There are 10 hidden switches. A switch that is on adds its own fixed numbers to the row, and there is some noise. The rows also spread widely along 15 directions, which tell nothing about the answers.
Known rows, each followed by its switches (1 for on, 0 for off):
[  9  -9  48  22  -9 -25  -3 -15   3 -25  32 -27 -11  61  24 -35 -40  -8
 -11  12   3  14  -7 -30  26  -5   4  -6   6  52] : 1 1 0 1 0 0 1 1 1 1
[ 16 -44   6  18 -43 -36 -40   2  -8   9 -28  -2   5 -11   9  -8 -16 -46
  25  -7  24   5  39 -46   2  51  -7 -46  55  11] : 1 1 0 0 0 1 1 0 1 1
[-26  24   6  14 -59 -15 -25  13 -11 -40  -2 -10  11  48 -14   5  -5  27
  -3   3 -15  44   4  11  35  20  21  31   2  35] : 1 1 0 1 0 1 1 0 0 1
[-14 -26  41   6  10   7 -12  -6   7  -7   0 -23 -23 -19 -51 -16  -9 -29
  -2  17  40  13  38  11   0 -16   4 -23   8  52] : 1 0 0 0 0 1 0 1 0 1
[  7   1  30   8  20  13 -41 -16  19  30  21 -40 -15 -39 -56 -11 -12   0
  18  17  25  16  40  12 -20  41  26 -21 -31 -15] : 0 1 0 1 0 0 1 0 0 0
[ -3   5  -2 -14   0  -2 -18  -7  -7  10  17   9  16 -10   9  17  -2 -11
   8 -12 -23  12  -4 -20   5  19   2   2  -3   4] : 1 0 1 0 0 0 1 0 1 0
[ 11   1  13  39  -6   7 -22  14  19 -23  15  -6  10  -5   2  -7  -7  10
  -1   6 -13  29   9   2  43   2  15  12  20   8] : 1 1 0 0 0 0 1 0 0 1
[-42 -30  21   2  42   5  20  33  37 -38  65   9   6 -10  -5 -10 -12  32
 -29  30   1  52  -9  14  41 -57  25  13 -29  80] : 1 0 0 0 0 0 0 1 1 1
[-35 -17  20 -33  20  -2 -16 -10 -21 -14   7  -1   7  11  37   0  -5  -1
   2   0 -26  24  10 -30  -5   1   1  23 -16  -3] : 0 1 1 1 0 1 0 0 0 0
[ -7 -59  19   9  58 -28  32  36  15 -41  -7 -19 -28 -29   8  17 -23 -21
  32 -47  29  29   3   1  40   3 -35  -1 -14   2] : 1 1 1 0 0 1 0 0 1 1
[-15   5 -12   5 -15 -14 -28   0 -15 -27 -14  12  17   2  16 -23 -15  23
  16  -4 -21  23  -1   3  32  -6 -12  34 -10  -5] : 0 1 0 0 0 0 0 0 1 1
[ 11  22   0  19 -24  -9  11   2 -17 -15  -2  -2  11  31 -31  -7  -3  -3
  27 -27   8  35  -2  10  14  29 -18  30 -22  21] : 0 0 1 0 1 0 0 0 0 0
[-27  10  42 -20  46  16 -19 -40  13  -4  30   3 -27 -68 -72   4 -25  11
   1 -14   9  12   5  51   7 -33   4   8 -48  29] : 0 0 0 0 1 0 1 1 0 0
[-12 -46  30 -22  15   7 -20 -24 -26 -12 -14  19  16 -23  -5 -29   5 -40
  13 -29   0   6  33   6 -12   6 -13   1   7   2] : 1 1 0 1 1 0 0 1 0 1
[-10  30  12  -1   3 -10 -34 -18  15   4   9 -18   2 -19  -1   5 -27  12
  10 -15 -14   0 -18   5  14  -1   8   7 -28   1] : 0 0 0 1 1 0 0 0 0 1
[ -4  19   4   2   8 -16  -4  -2   0   5 -24 -26 -28  -9 -21  34 -19 -33
  17 -25  -4  -8  -9 -23   7 -11 -20   2   2  30] : 0 0 1 0 0 1 1 0 0 0
[ 69 -36  15 -23  30   8   9 -53 -20  28  10 -35 -17  20  -1 -72   0 -29
  -2  16 -16 -31  10 -27 -64   0   8 -48 -33 -56] : 1 1 0 0 0 1 0 0 0 1
[ 21  -5  27  39 -21 -23  11  12   7 -10  29 -15  23  27 -11 -33  -1  -4
  -8 -12  20  18   6   6   4  21  21 -17  -6  48] : 0 1 0 0 0 1 1 0 0 1
[ 22   6  49   1  39  -4   4 -38   4  -2  47   6  -2 -45 -19  27 -31  -2
  29 -43  -3  18 -18 -13  26  23 -15  -4 -26  15] : 0 1 1 0 1 1 0 0 0 1
[  8   5  29 -16 -14 -15 -26 -41   8 -18   8 -20 -41   1 -52  -9 -34  13
  15  -3   1  14  -1  20   3  14   4  -2 -31 -20] : 0 0 1 1 1 0 1 1 0 1
[-19  -6  15  -4  15  -6  -2  11   1 -14  -8 -12 -12   2  11  14  -8 -18
  -1 -16  -5  -2   0  -2  13 -15 -15   6   9  17] : 0 0 0 1 0 0 1 0 0 1
[ 47  14  31  32  -7  10  41 -27 -18 -21  30  14 -14 -21 -55  21   2 -18
 -11 -21  11  18 -12  -7  28  28   5 -45  19  28] : 0 1 1 0 0 1 0 0 0 0
[ 10 -15  -6 -18  -9  16 -12  -6 -14  -7 -11  23  25 -22 -15   2  28 -19
  13 -34 -25   1   5  22  -5  25   0   6   5 -34] : 1 0 0 1 1 0 0 0 0 1
[-14 -14 -10  16  27 -26   7   9   9   2  27  15  30   5   0 -16 -24  -8
  15 -19 -11  30 -22 -18   5 -25 -13  42 -34  64] : 1 0 1 1 0 0 1 0 0 0
[-45 -26  35  -4  18 -25   6   0 -45 -12  -1  15  27 -29  28  -3 -11 -35
   4 -61  23  22  26 -16   3  22 -16 -22  -4  63] : 0 1 0 1 1 1 1 0 0 1
[ -3  34  31  29 -26 -24 -34 -25  46  -9  41  10  46  14 -40 -27   1  14
 -36 -14 -23 -25 -60  56  -4 -55  56  34 -28  68] : 1 1 1 1 0 0 0 0 0 0
[ 28  33   7  27 -52 -32   3  -7  -9 -32 -13 -12  -4  31  33   9 -16  -7
  -7 -40 -11 -12 -38 -10  44  33  -1 -32  26 -12] : 0 0 0 1 1 0 0 0 1 1
[ 80  16  13  57 -18 -28 -17 -22  46  -2  59 -11  24  32  16 -36 -46  42
  33  -2 -28  19 -42 -15  41  32   2  36 -14 -36] : 0 0 1 0 0 0 1 0 0 1
[ 24 -19  14   2  21  -9 -32 -26   9  27  10 -13  -4 -43 -20  10 -41 -14
  54  -6  -4  23  15 -54   8  39 -15  -6 -10  -2] : 0 1 0 1 1 1 0 0 0 1
[-17  18 -29 -36 -66 -14 -26 -36 -42 -26  -8  32   2  19 -27  -4  -6  33
   6  19 -39  41  -5 -13   4  25   8  13 -16  -7] : 0 1 1 1 0 0 0 1 0 1
[ -8  23  43   3 -21  -5 -22 -34   1 -19   1 -25 -17  13 -46 -10 -17 -14
  -7 -12   7   7  -5  23   2  -4  19   2 -17  35] : 1 0 1 1 1 1 0 1 0 0
[-10  -1  13 -22 -12  -7 -42 -11  16  -2  -8   2  -3  -7 -10  29   2 -10
  11   2 -27  -9  -1  -9  -1  -6   2  12  16  -4] : 0 1 1 0 0 0 0 0 0 1

New rows. What belongs after each?
[-37 -32  27   8  19  12 -56  -1  -6 -29 -30  -7 -12 -47   9 -30 -10  -1
  -5  10  13  19  60  31  24 -18   1   2  16 -23] : 1 1 0 0 0 0 1 0 0 1
[ -1 -19  27  -9   6  -6 -18  10  -9  16   7 -19  19  17  22  -5   0 -28
  35 -28  10  16  33 -13 -10  47 -17   8  -6   3] : 1 0 0 0 1 0 1 0 0 1
[ 36 -33   8  -1   8   1  26 -45 -33 -11  22  39  10 -48 -22 -42 -12   4
  10 -19   9  21   8   1   6  27 -15 -34 -11 -16] : 0 0 0 0 0 1 0 1 0 1
[ 28 -10 -33  -6  -6 -11  -1 -27 -14  -2 -14   8   2   3 -17 -33  -9 -14
  11  -9 -30   3 -21 -13 -13  -4  -6   8 -22 -25] : 1 0 1 1 0 0 0 1 0 0
[ 25 -23  15  12 -10  -6  26 -15 -27 -33  14  23   0  16  14 -13 -10  -5
   4  -8   5  32   3 -25  25  28 -26 -11  20  -3] : 0 0 1 1 0 0 0 0 0 1
[ 29  -3 -26   8 -46 -48 -36 -22  27  20 -18 -16   2  21 -59 -46 -34 -12
  27  12  -2 -22 -27  -7 -22 -14   3   8 -22  21] : 0 0 0 1 0 0 0 1 1 1
[-22 -29  -8  -7  43  30   2  19 -11   5 -15   4   6 -61 -23  -5  23 -35
  -3  -3  10  15  35   9  -6 -20  -9 -18  -1  24] : 1 0 0 0 0 0 0 0 0 1
[ 20 -24  -8 -20  37  -1 -10 -38 -22 -13 -23  -6 -38 -12  24 -22 -34 -11
  14  -5 -39  -6  -9 -29   8 -20 -35  11  -9 -73] : 0 0 1 1 0 0 1 0 1 0
[ 43  39  26  24  17  -8  -1 -16  31  33  61 -24  34   0  -4  18 -15  -9
  10 -27 -27 -16 -53 -27   9  12  26   0 -27  44] : 1 1 0 0 0 1 0 0 1 0
[ 14   5 -12  13 -32 -20 -22  -8  21   7  10  -2  17  14 -15 -10 -18  -5
  12   9 -14   7 -20 -19   6   5  12   6   0  30] : 1 0 0 1 0 0 0 1 0 1
[  1   1  11  11   0   4 -33  22  35  -2   4 -30  17 -23 -30  18   9   8
  28 -23  -6  15   3  34  11  34  25  19 -21 -24] : 1 1 0 1 0 1 0 0 0 1
[-22   1   5   7 -28   0 -28 -15 -13 -37 -15   2 -24 -10 -31 -11 -23   9
  -9  23   5  36  16   3  35  -2  13  -9  11  16] : 1 1 0 1 0 0 0 1 1 0
[-11  57 -11 -14   6   2 -20  21  30  22   8 -54 -25 -25 -28  62 -18   2
  23 -13 -24  11 -19 -16  12  19  18 -13 -35  13] : 0 0 0 0 1 0 1 1 0 1
[  0 -17  -6   7  33   9   0  30  20   3  -7 -22  -8 -26  -3   6   2 -16
  17   1   4   9  13  -8   7  -5 -10  -2  -3  -4] : 0 0 0 0 0 0 0 0 0 1
[-31  -4  10 -34  -3  -7 -31   6 -14  -2  -5 -26  -5  17  11   6  -1  10
  13   7 -14  21  29 -11 -10  12   7  13 -22  -5] : 0 1 0 0 0 1 1 0 0 1
[  5 -32   5  14   3  -9 -49 -11  12  -5   4   4  16 -20  52 -31 -27   8
  10   8 -18  16  18 -19  23  14   1   9  17 -45] : 1 0 0 1 0 0 1 0 0 1
[ -9  -2  25 -13  18  10 -24 -28 -13  24  11 -18   8 -16 -32 -43  -5  -6
   1  16  14  -3  26   8 -33 -17   7  -5 -38  28] : 0 0 0 0 0 1 0 0 0 1
[ 19  14  29  32  -9   4  22  -5 -22 -45  -9 -15 -10 -14 -17 -17  -1  -7
  -5 -42  20  16   0  34  31  21  -5 -22   1  -8] : 0 0 1 0 0 1 0 1 0 1
[-13  37  27  33 -14   2 -50   6  18   2   5 -32   7 -21 -14   8 -15 -12
   1  -3   9   9  10   9  27  10  14  -6  10  33] : 1 0 1 0 0 0 1 0 1 1
[-27 -38  23 -16  16 -18 -34  -6  14 -24 -28 -26 -59 -37 -29  12 -38 -17
  20   2  17  19  35  -5  15  -4 -10 -18   8  -4] : 0 1 0 1 1 0 1 1 0 1
[-31 -22  20 -26  -4  -9 -13  12  -4  -9  45   2   6   0  46  29  -5  30
  -3  13 -13  54  24 -38  12  61  31 -19  -2 -13] : 0 1 0 1 0 1 1 0 0 0
[ -9  -9 -19  25 -18 -23   6  33 -11 -18 -15   5  26  -9  51  -4  -4 -34
  -4 -23  -1  21  -8 -46  30  15  -5 -34  30  43] : 1 0 1 0 0 0 0 1 1 1
[ 16  -7   8  57   6 -25  21  54  29 -28  29 -29  35  31  13  -2 -12  -4
  22 -42  -7  48 -19 -12  41  23  13  30 -15  50] : 1 1 0 1 1 1 1 0 0 1
[-15 -23   7 -12   7 -10 -23 -45 -42  14 -26  -2 -30 -54 -16 -26 -29 -43
  -3   5  25   5  46 -39 -21  11  -7 -74   5  23] : 1 1 0 1 0 0 1 1 0 1
[  2  -3 -12  11 -32 -45 -33   0  -2 -13 -25 -19  -3 -24  -3  -4 -33   6
  42 -37   6  22   3  -4  25  63  -3 -14 -12 -36] : 0 1 0 1 0 1 1 1 1 1
[  9   7  29  31   0 -18 -15 -11  12 -13   4 -44 -15 -16  27 -24 -37   8
   1 -11  21   8   1  -3  26  31  13 -35  -9 -19] : 0 0 0 1 0 1 0 1 0 1
[ 15  41   2   0 -24   7 -54 -30 -28  -3 -29 -20   0   0 -32 -10  -9  -2
  34 -16 -25   2  12  12  11  25 -15  27 -11 -36] : 0 1 1 0 0 0 1 0 1 1
[-20  36  34 -11 -10 -17   5 -44 -11 -17  45  16 -10  -3 -32  22 -25  21
 -30 -13 -12   8 -38  11  14 -16  16  -3 -27  52] : 0 0 1 1 0 1 1 0 0 0
[ 15 -17  28 -25 -25 -23 -11 -67 -29 -25 -26  12 -62 -40 -47   5 -25 -24
   2 -32  22  -3  18  14   0  34  -9 -65  10 -36] : 1 1 1 0 1 0 1 1 0 0
[ 35 -30 -20  18 -18 -17 -12  -9  19 -19  16  33  33   5 -19 -49   1  10
  -4  18 -45  11 -26 -15   2 -45  18  27   4  18] : 0 1 1 0 0 1 0 0 0 1
[ -3   2  38  -3 -28  -4 -11 -23   6 -60  18  -3 -40  46   8   8 -24  44
 -24  24 -22  24  -6  23  53 -17  10  28  20 -21] : 1 0 0 0 0 1 1 0 0 0
[ -9 -38 -29 -32 -13 -13 -36 -19 -13  -7 -34 -16 -47 -34 -42 -21 -18  15
  19  37  14  40  47   0 -18  37   7 -39 -30 -65] : 1 1 1 1 0 0 0 0 0 1
[-18  31  67  -1  19  21 -28 -33  -7   3  10 -42 -36 -29 -89  10  -3 -20
   1  -9  39   1  30  48 -15  11   7 -17 -31  30] : 0 1 1 1 0 0 1 0 0 1
[  2 -29  28  -1  -1 -22  -2 -14   6 -13  32  12 -14 -12 -18  30 -21  -1
  14 -15  13  34   7 -11  20  46  -2 -12   3   2] : 1 1 1 1 0 0 1 0 0 0
[-18  -9  20 -19  17 -44  -3  -8  -9 -26 -16 -43 -29  11   8 -13 -31  -2
  19 -41  11   7 -10  10  -1  11 -10  -7 -57 -18] : 0 1 1 1 1 1 0 0 1 1
[-32  42  13   4 -14   4 -51  31  -2  18   3 -34  37 -18   3  40  10 -11
  20 -28  -8  19  20  -6  13  54  22   0  -6  32] : 1 1 0 0 0 1 1 0 1 1
[ 11  12  12 -11 -22   6 -10 -43 -61  33  -4  20  32   7 -28 -24  13 -61
   4 -23  -3 -14  12 -28 -43  28 -16 -16   8  45] : 0 0 1 1 0 0 1 0 1 0
[ 28  53  55  11   3  -4 -46 -72  30 -12  51 -20 -14 -17  27   2 -51  37
 -14 -22 -44 -10 -51  14  40  11  35   0 -26 -51] : 1 0 1 1 1 0 1 1 0 0
[-51 -25  -8 -11  13 -17 -30   9  -3  10   1  -4   6 -59 -38   4 -10 -11
   6   4  15  44  34 -13 -16   6  18 -21 -28  50] : 1 1 1 1 0 1 1 0 0 1
[ 37  31   0  50 -38 -27  11   5  17 -15  29 -19  -1   4 -55  27 -20   5
   9 -24   5  38 -27  -6  35  51  23 -23 -11  39] : 1 1 1 1 0 1 1 0 0 1
[ 18   8  13  11  -5 -23  -5 -21   2 -18   1 -13  -4  21  20  -6 -36  -8
  18 -18 -21   1 -32 -32  21   1 -17  16  -5   4] : 0 0 1 1 0 1 0 1 0 1
[ 32 -14   7  12 -23  -1 -62 -32   3   8 -19 -18 -10 -15   5 -16 -28 -16
  21  21 -23   7  23 -41   5  31   1  -9  33 -52] : 1 0 1 1 0 1 1 0 0 1
[ -6  32  23 -22   7  -8   4 -21 -10 -21  25  12  20  46  12  20  -7  18
  19 -57 -45 -12 -49  39  24 -13 -33  80 -37   5] : 1 0 0 0 0 0 1 0 0 1
[ 16 -11  43  27 -18   5 -36 -31   9 -43   2   9   2 -32 -31 -27  -6  -6
 -12 -12 -12   5   6  28  24  -4  24  -3  31 -10] : 0 1 1 1 0 1 1 1 0 1
[ 14   5  55  52  31  21  -2  20  34 -33 -21 -48 -28 -25 -36  -6   9 -27
  -4 -37  45 -19  13  81  30 -11  -4   2  13 -20] : 0 0 0 0 0 0 0 0 0 0
[ 28  39  34  72  -7 -20 -10 -14  16  -9  -4 -52 -26 -21 -20   0 -56 -32
   3 -23  26   8 -14 -34  46  14  10 -52  11  61] : 1 1 0 1 1 1 0 1 0 1
[-11 -24  48  -4 -51 -24 -34 -25 -11 -18 -16 -26 -13  30 -36 -43   1 -26
 -21   7  31 -10  37  28 -31  17  34 -38  10  22] : 1 1 0 1 0 1 1 1 0 1
[-17  25 -30   1  30  24 -19  14   5  37 -22 -34   6 -80 -55   5  17 -36
  -4 -15   0  -2  10  10 -28  -8  29 -44 -40  26] : 1 0 0 1 1 0 0 0 0 1
[  9 -29  85   9 -18 -10  -6 -37   1 -54  18   0 -30  55   4 -20 -24 -14
 -20   9  13   6   4   5  36 -21  -3   5  41  26] : 1 0 1 0 1 1 0 0 1 0
[-30  16  11 -30  17  -7  11 -10 -27 -19  16 -10 -20  -5   0   6 -17  19
   6 -30  -3  42   2  10   9  17  -3   2 -55   2] : 0 0 1 0 1 0 1 1 0 0
[ 31 -34  -3 -32 -25 -18 -13 -31 -18  31 -17  12   6  -2 -25  -3  18 -61
  -1 -10 -23 -42   4 -35 -53   5   7 -45  28  10] : 1 1 0 0 0 1 1 0 0 1
[ 26 -29   2  50 -18 -44 -23   0  36 -14  26  20  38 -15  -4 -35 -23  -3
   5 -22  -8  22 -20  -5  20   1  24   0   4  31] : 1 1 1 1 1 0 1 0 0 1
[ 60 -23  12  11 -39  -3 -11 -18  12 -18   7  -3  -7  12 -30 -21  -5  -2
  12   2 -18   0  -2   0  15  30  12 -12  30 -43] : 0 0 0 0 0 1 1 1 1 1
[ 33 -19  71  23  12  -1 -10 -15  27 -27   4 -41 -30 -27  -6  -8  -5 -20
  -5 -32  31 -11  12  34  11  39  18 -47  12 -55] : 0 0 1 1 1 1 0 0 0 1
[-43   1  24 -31  28   1 -25 -39 -39 -11 -32 -24 -37 -40  17  -1 -19  -6
 -10 -19   9  -2  26  13  -4   0  -3 -26 -29 -33] : 1 1 0 1 0 1 0 0 0 0
[ 21 -64   5 -27 -20  -4   5 -23 -24   4  57  35   8  11  -4 -15 -10  18
  16  59  -6  76  38 -84 -10  68  11 -28   6   4] : 0 1 1 1 0 1 0 0 0 1
[-36   9  -1 -27  -6 -22 -15 -11 -32  -3  -2   5  14 -16  42  12  -8  -3
  -4 -27 -19  10  -3 -27   1   6   8 -24 -18  24] : 1 1 0 0 1 1 0 0 0 1
[ -1  14  21 -15  -8 -14 -30 -23  -5  42  -6 -51 -18 -23 -23  10 -16 -41
   7  -5  26 -17  16 -28 -30  39  17 -74 -14  24] : 1 0 0 1 1 1 0 0 1 1
[ -7 -38  -2   0 -40   0 -27 -11  -1 -22  22  52  39   0 -24 -30  17  13
 -17  30 -16  34  16   6   6  -3  28   9  21  26] : 1 1 0 1 0 0 0 0 0 1
[ -4  11  20   4  -6 -10 -26   0  -5  26   0 -51 -29   8  13   0 -31 -31
  -1  33  16   8  32 -69  -2  16   3 -58  16  42] : 0 0 0 0 1 0 1 0 1 1
[ 45 -22   8 -19 -10   6  -3 -35  -2 -21 -12  -6 -47  11 -26  23 -22 -20
  16   8 -37  -3 -15 -38  28   0 -17  -5  33 -38] : 1 0 0 1 1 1 0 0 1 1
[ -28  -15   33    3   -5  -27 -108   13   66   -1   16  -21   25  -17
   11   11  -39   36   66    2  -22   41   25    1   32   27   14   82
   -9  -24] : 0 1 1 0 1 1 1 0 0 1
[  8 -27 -31  18  -2 -17 -30  10   9   0   9   2  23 -30  30 -13 -31  15
  19   8 -28  41   3 -42  30  21   5   1   0 -17] : 1 0 0 1 0 1 1 0 1 1
[ 39 -15  24   2 -14 -10 -21 -37 -23  -1  16   1  18 -19  51 -26  -4   9
   2 -31 -10   4  16  -2   0  74  19 -42   0 -85] : 1 1 0 0 0 1 1 0 0 0
[-25  23   0 -45 -74   0 -22 -38 -46 -12  -8  -3 -19  40 -54  -7   2  29
  -7  37  -4  34  26   9 -21  40  26  -5 -21  -5] : 0 0 0 1 0 1 0 1 0 0
[  2 -53  21 -32  29  -8 -10 -11   7 -12  20  11 -12 -29   4   2   0 -13
   2  -8 -14   2   5 -10  -6  10   4 -22   3 -36] : 0 1 1 1 0 0 1 0 1 1
[-12  36  24   3 -43  17 -62 -19  10  -9  36   7  13  -5 -60  28 -17  20
  21  29 -33  60  13 -22  34  31  28  33  12  47] : 0 1 1 1 1 0 1 1 0 1
[-30   6  -7  17 -35 -43 -51 -29 -12   2  -3  29  19 -58   2  -5 -44   9
  13 -20  20  30  11  -6  27  38  -8 -16   0  23] : 1 0 1 1 0 0 1 0 0 1
[ 11 -33   6  29  13 -28  -7   9  30 -13  31   6  10  20  36 -11 -37   2
  10  11 -22  23 -14 -45  40 -26  -9  23  16  42] : 1 1 0 0 0 0 1 0 0 1
[ 19  -2  11  31  42 -13  -7   0  20   7  10 -36 -12 -35  -3   0 -36 -24
  24 -17  14  14  -8 -28  22  15  -9 -25 -23   8] : 1 1 1 1 0 0 0 0 1 1
[ 24  15  28  42  24   3 -11 -24   6   0  11 -29 -26 -33 -38  12 -40 -23
  10 -13   7  18  -1 -22  29  11  -1 -13  -4  27] : 1 1 1 1 0 1 1 0 0 0
[ 26 -30  49 -14 -26  -8  21 -11  -4 -37   5   1 -46  46 -61  44  -5 -36
  17 -14   2  10   8  -6  21  10 -22   2  41  36] : 1 1 0 0 1 1 1 0 0 1
[  7 -14   0   4   1 -17 -47 -33  11 -14 -24   8  -9 -52 -41 -37 -24  -5
  10  -5  -5  -6  -1  19   7 -34  -1  -3 -10 -12] : 0 1 1 0 1 0 0 0 1 1
[ -7  12  14 -20 -11 -16 -16 -21 -22  -7 -26 -40 -28  37 -17  -8 -18  -1
  30 -15  18  10  12  17 -10  32 -27  14 -40 -31] : 1 0 1 1 0 0 0 0 0 1
[  6  -2  15  17   6 -28 -27   3  45 -12   4 -17 -19 -41 -26  26 -20  -7
  12 -31  -3   2 -13  19  23   1  14 -14  -6   2] : 1 1 1 0 1 0 1 0 0 1
[  5  17  57  47   0 -27 -43 -32  28 -45  10 -49 -47 -24  29 -29 -74  33
  -2   0  17  25   3   5  66   2   9 -19  -1 -21] : 0 0 1 0 1 1 1 1 0 1
[-16 -52  14 -50  49  15  12  20  14  -6  66  14   3  12   3  40 -12  28
  53  15 -24  76  13 -41  29  40 -15  52 -32  -1] : 1 1 0 0 0 0 0 1 1 0
[ -8 -34  28  11  45   5   2   9  19 -24  12  -5 -12 -14 -21  -1  -9  -9
  13  -9  10  27   7  12  16 -13 -11  29 -15   6] : 0 1 1 1 0 0 0 0 0 0
[ -6  -3   3  14 -16 -14 -29 -22  16 -16   0  18 -18 -36 -12  17 -35  14
  -9  27 -16  18  -3 -31  42 -28   9  -5  32  27] : 0 1 0 0 0 1 0 0 0 0
[ 11  -5  34  -9 -43 -11 -34 -21   9  -8  16  -7  -9  31 -14  17  -6  10
   9   5 -12  10  10   2   9  38  21   8  16 -12] : 1 1 0 0 0 1 1 0 0 0
[ 11  13  27  81 -47 -41 -15  45  26 -36  -1 -17  46  39  29 -11 -12 -18
  15 -53   1  23 -13  -5  51  22  16  29  40  65] : 0 1 0 0 1 1 1 1 0 0
[ 35  -9  27  15 -26 -20   1 -52 -20 -14  17  14 -18  50 -46 -32 -29 -17
  -1  13   4   9  -3 -17  -2 -10 -18   4   8  45] : 1 1 1 0 0 0 1 0 0 0
[-30 -37  -8 -17  13 -13  27  25 -13   3  -7  20   3 -24   1  25   5 -50
   5 -17  19  16  13 -35  -1  -1 -22 -34  16  73] : 1 0 0 0 0 0 0 1 0 1
